The groups are shells around one centre, one inside the other: the same stretched ball of 4 dimensions in 8 sizes.
Known rows, each followed by its group:
[0.43,-1.55,1.14,2.37,0.24,0.51,-2.04,-3.25,1.42] => K_260
[-1.31,1.18,3.34,0.44,-0.36,-1.91,-1.36,-0.55,-0.92] => K_466
[1.49,-2.45,-0.54,2.23,-0.83,2.92,-2.95,-3.47,3.95] => K_917
[0.78,-0.70,-1.47,-2.32,-0.93,2.29,-0.87,0.29,2.45] => K_892
[-0.12,-0.88,1.90,1.45,0.01,-0.55,-0.80,-2.36,0.32] => K_892
[-1.14,1.80,-0.11,-5.91,0.49,-1.43,2.20,3.61,-2.15] => K_262
[-0.09,0.45,-1.03,-5.13,-0.73,0.46,1.99,2.52,0.10] => K_197
[-0.89,0.11,3.02,0.98,0.12,-1.92,-0.30,-1.57,-1.04] => K_197
[-0.95,1.23,0.23,-5.18,0.19,-1.47,2.73,2.83,-1.98] => K_141
[-1.51,1.20,2.87,-3.31,-0.83,-3.11,3.81,1.61,-2.77] => K_177
[-0.40,0.90,-0.66,-2.14,1.46,0.40,-2.60,0.92,0.07] => K_466
[1.01,-1.47,-0.29,0.45,-1.45,2.41,-1.92,-1.82,3.32] => K_197
[-0.34,0.70,-0.16,-5.49,-1.73,-0.09,3.21,2.89,-0.18] => K_141
[-0.86,-0.14,2.94,1.62,0.99,-2.15,-0.67,-2.16,-1.40] => K_177
[0.71,-1.05,-2.13,-4.45,-0.03,1.21,2.50,1.18,0.64] => K_262
[0.69,-1.80,-0.15,-1.39,-0.66,0.56,2.20,-1.12,0.88] => K_177
[-0.83,0.45,3.29,-1.32,-2.81,-1.50,2.30,0.19,-0.21] => K_262
[1.48,-1.67,-2.65,-0.28,0.55,3.58,-3.64,-1.52,3.61] => K_141
[-1.27,1.55,1.43,-1.58,1.40,-1.65,-1.48,0.82,-1.68] => K_466
[-1.10,1.28,2.34,-2.63,-1.59,-1.51,1.45,1.44,-0.86] => K_260
[-1.76,1.60,2.66,-2.96,0.61,-3.44,2.42,1.57,-3.43] => K_262
[0.31,-0.35,-1.72,-4.40,0.23,0.81,1.68,1.54,0.25] => K_466
[0.04,0.65,-1.55,-5.29,-0.84,1.21,0.91,2.80,0.80] => K_917
[-0.81,1.35,0.45,-2.36,0.56,-0.38,-1.63,1.30,-0.41] => K_260
[-0.49,0.19,0.31,-2.29,1.10,-0.95,0.67,0.45,-1.18] => K_892
[-0.59,0.82,1.93,-1.43,-2.10,-0.15,-0.32,0.57,0.82] => K_141
[1.05,-2.32,-0.64,1.21,0.87,1.40,-1.25,-3.01,1.74] => K_917
[0.05,-0.50,0.99,2.27,0.89,0.63,-4.19,-2.54,1.36] => K_892
[0.84,-1.71,0.44,2.59,-0.17,1.74,-3.32,-3.35,2.75] => K_260
[1.06,-1.76,-1.73,-2.62,-0.38,1.69,1.62,-0.30,1.57] => K_917
[-1.04,0.41,3.31,0.88,-0.19,-2.05,-0.38,-1.32,-1.07] => K_197
[1.15,-0.95,-3.34,-3.04,0.75,3.06,-1.80,0.54,2.47] => K_177

New rows, each followed by its group:
[-1.23,1.55,2.22,-2.64,-1.19,-1.55,0.82,1.58,-1.02] => K_260
[1.90,-2.96,-1.64,1.23,-0.72,3.50,-2.01,-3.15,4.20] => K_262
[0.89,-0.43,-1.94,-1.37,-0.41,3.18,-3.60,-0.07,3.37] => K_262
[-0.70,1.24,0.78,-1.99,-0.27,-0.08,-1.68,1.08,0.21] => K_260
[-0.96,0.85,1.05,-3.15,0.59,-1.79,1.72,1.33,-1.96] => K_260
[0.75,-1.58,-0.80,-0.63,0.48,1.12,-0.23,-1.45,1.23] => K_892
[-1.50,1.65,2.33,-2.28,0.16,-2.32,0.54,1.30,-2.07] => K_260
[-0.35,-0.47,2.28,-0.30,-1.31,-0.99,1.41,-1.03,-0.04] => K_260
[-0.33,1.12,-1.56,-4.70,0.81,0.61,-0.58,2.63,-0.11] => K_177
[1.01,-2.02,-0.91,0.83,0.95,1.60,-1.69,-2.58,1.84] => K_197
[0.65,-1.61,0.48,-0.64,-1.50,0.78,1.40,-1.40,1.55] => K_466
[-1.28,1.15,2.84,-3.14,-1.87,-2.31,3.28,1.60,-1.64] => K_141
[0.43,-0.02,-1.65,-2.89,-0.12,1.93,-1.49,0.98,1.78] => K_260
[0.19,-1.16,1.68,2.07,-0.33,0.18,-1.65,-2.83,1.25] => K_892
[0.29,-0.57,-0.21,1.34,1.48,1.22,-4.35,-2.01,1.51] => K_892
[0.23,0.13,-1.45,-2.42,0.62,1.51,-2.01,0.73,1.24] => K_892
[0.05,-1.31,2.72,4.05,-0.10,-0.23,-2.77,-4.15,1.22] => K_262
[0.72,-0.86,-2.06,-1.47,1.44,1.90,-2.22,-0.47,1.50] => K_260
[0.74,-1.40,0.86,3.95,-0.09,2.03,-5.48,-3.94,3.33] => K_262
[0.21,-0.86,1.07,2.86,0.75,0.79,-4.27,-3.09,1.68] => K_260
[0.71,-1.54,-0.98,1.11,2.14,1.24,-2.98,-2.53,1.22] => K_141
[0.33,0.40,-2.58,-4.60,0.48,1.92,-0.97,2.23,1.21] => K_262
[0.10,-0.87,1.93,1.03,-1.53,0.19,-0.53,-1.95,1.41] => K_260
[-0.40,0.73,0.96,-3.62,-2.47,0.05,1.72,1.84,0.63] => K_141
[0.53,-1.18,-0.59,2.05,2.31,1.31,-4.58,-2.85,1.47] => K_141
[-0.67,1.35,1.09,-1.48,-0.84,0.23,-2.39,0.91,0.81] => K_177
[0.78,-1.76,-0.54,0.63,0.93,1.14,-1.34,-2.33,1.39] => K_260
[-0.04,-0.48,-0.59,-1.57,1.93,-0.21,-0.32,-0.38,-0.63] => K_141
[1.66,-2.25,-1.44,1.40,-0.88,3.70,-3.50,-2.79,4.52] => K_177
[-0.01,-1.24,2.20,4.12,1.15,-0.34,-3.54,-4.22,0.75] => K_262
[1.89,-2.84,-2.09,0.90,-0.21,3.59,-2.31,-2.91,4.04] => K_177
[-1.09,0.53,3.10,1.83,0.91,-1.92,-2.23,-1.84,-1.07] => K_141
[0.49,-0.55,-1.10,0.14,1.32,1.79,-3.97,-1.24,1.84] => K_892
[0.05,-1.15,1.23,3.39,2.17,-0.16,-3.87,-3.75,0.45] => K_262
[0.59,-1.35,-0.41,-1.81,-0.54,0.72,1.54,-0.59,0.94] => K_260
[0.62,-1.13,0.17,-1.81,-2.26,1.22,1.53,-0.33,1.97] => K_466
[0.48,-0.62,-1.89,-5.25,-0.48,0.92,3.15,1.93,0.35] => K_262
[0.98,-1.28,-2.11,-2.62,0.01,2.08,0.08,0.03,1.86] => K_260
[1.16,-1.35,-1.90,-0.69,0.03,2.86,-2.54,-1.09,3.02] => K_892
[-0.78,1.15,-0.03,-2.09,1.92,-0.58,-2.07,0.94,-0.99] => K_141
[0.85,-0.86,-1.06,-1.52,-1.33,2.41,-1.24,-0.26,2.86] => K_260
[-0.30,0.73,-0.30,-4.97,-1.39,0.18,2.15,2.60,0.10] => K_197
[0.53,-1.44,-0.49,1.24,2.09,0.78,-2.60,-2.59,0.84] => K_141
[0.85,-1.10,-1.32,-2.85,-1.31,1.89,0.99,0.33,2.05] => K_260
[-0.67,0.58,1.44,-3.44,-1.63,-1.09,2.80,1.49,-0.68] => K_892
[-0.26,-0.15,2.13,1.85,-0.60,0.06,-2.81,-2.05,1.24] => K_260
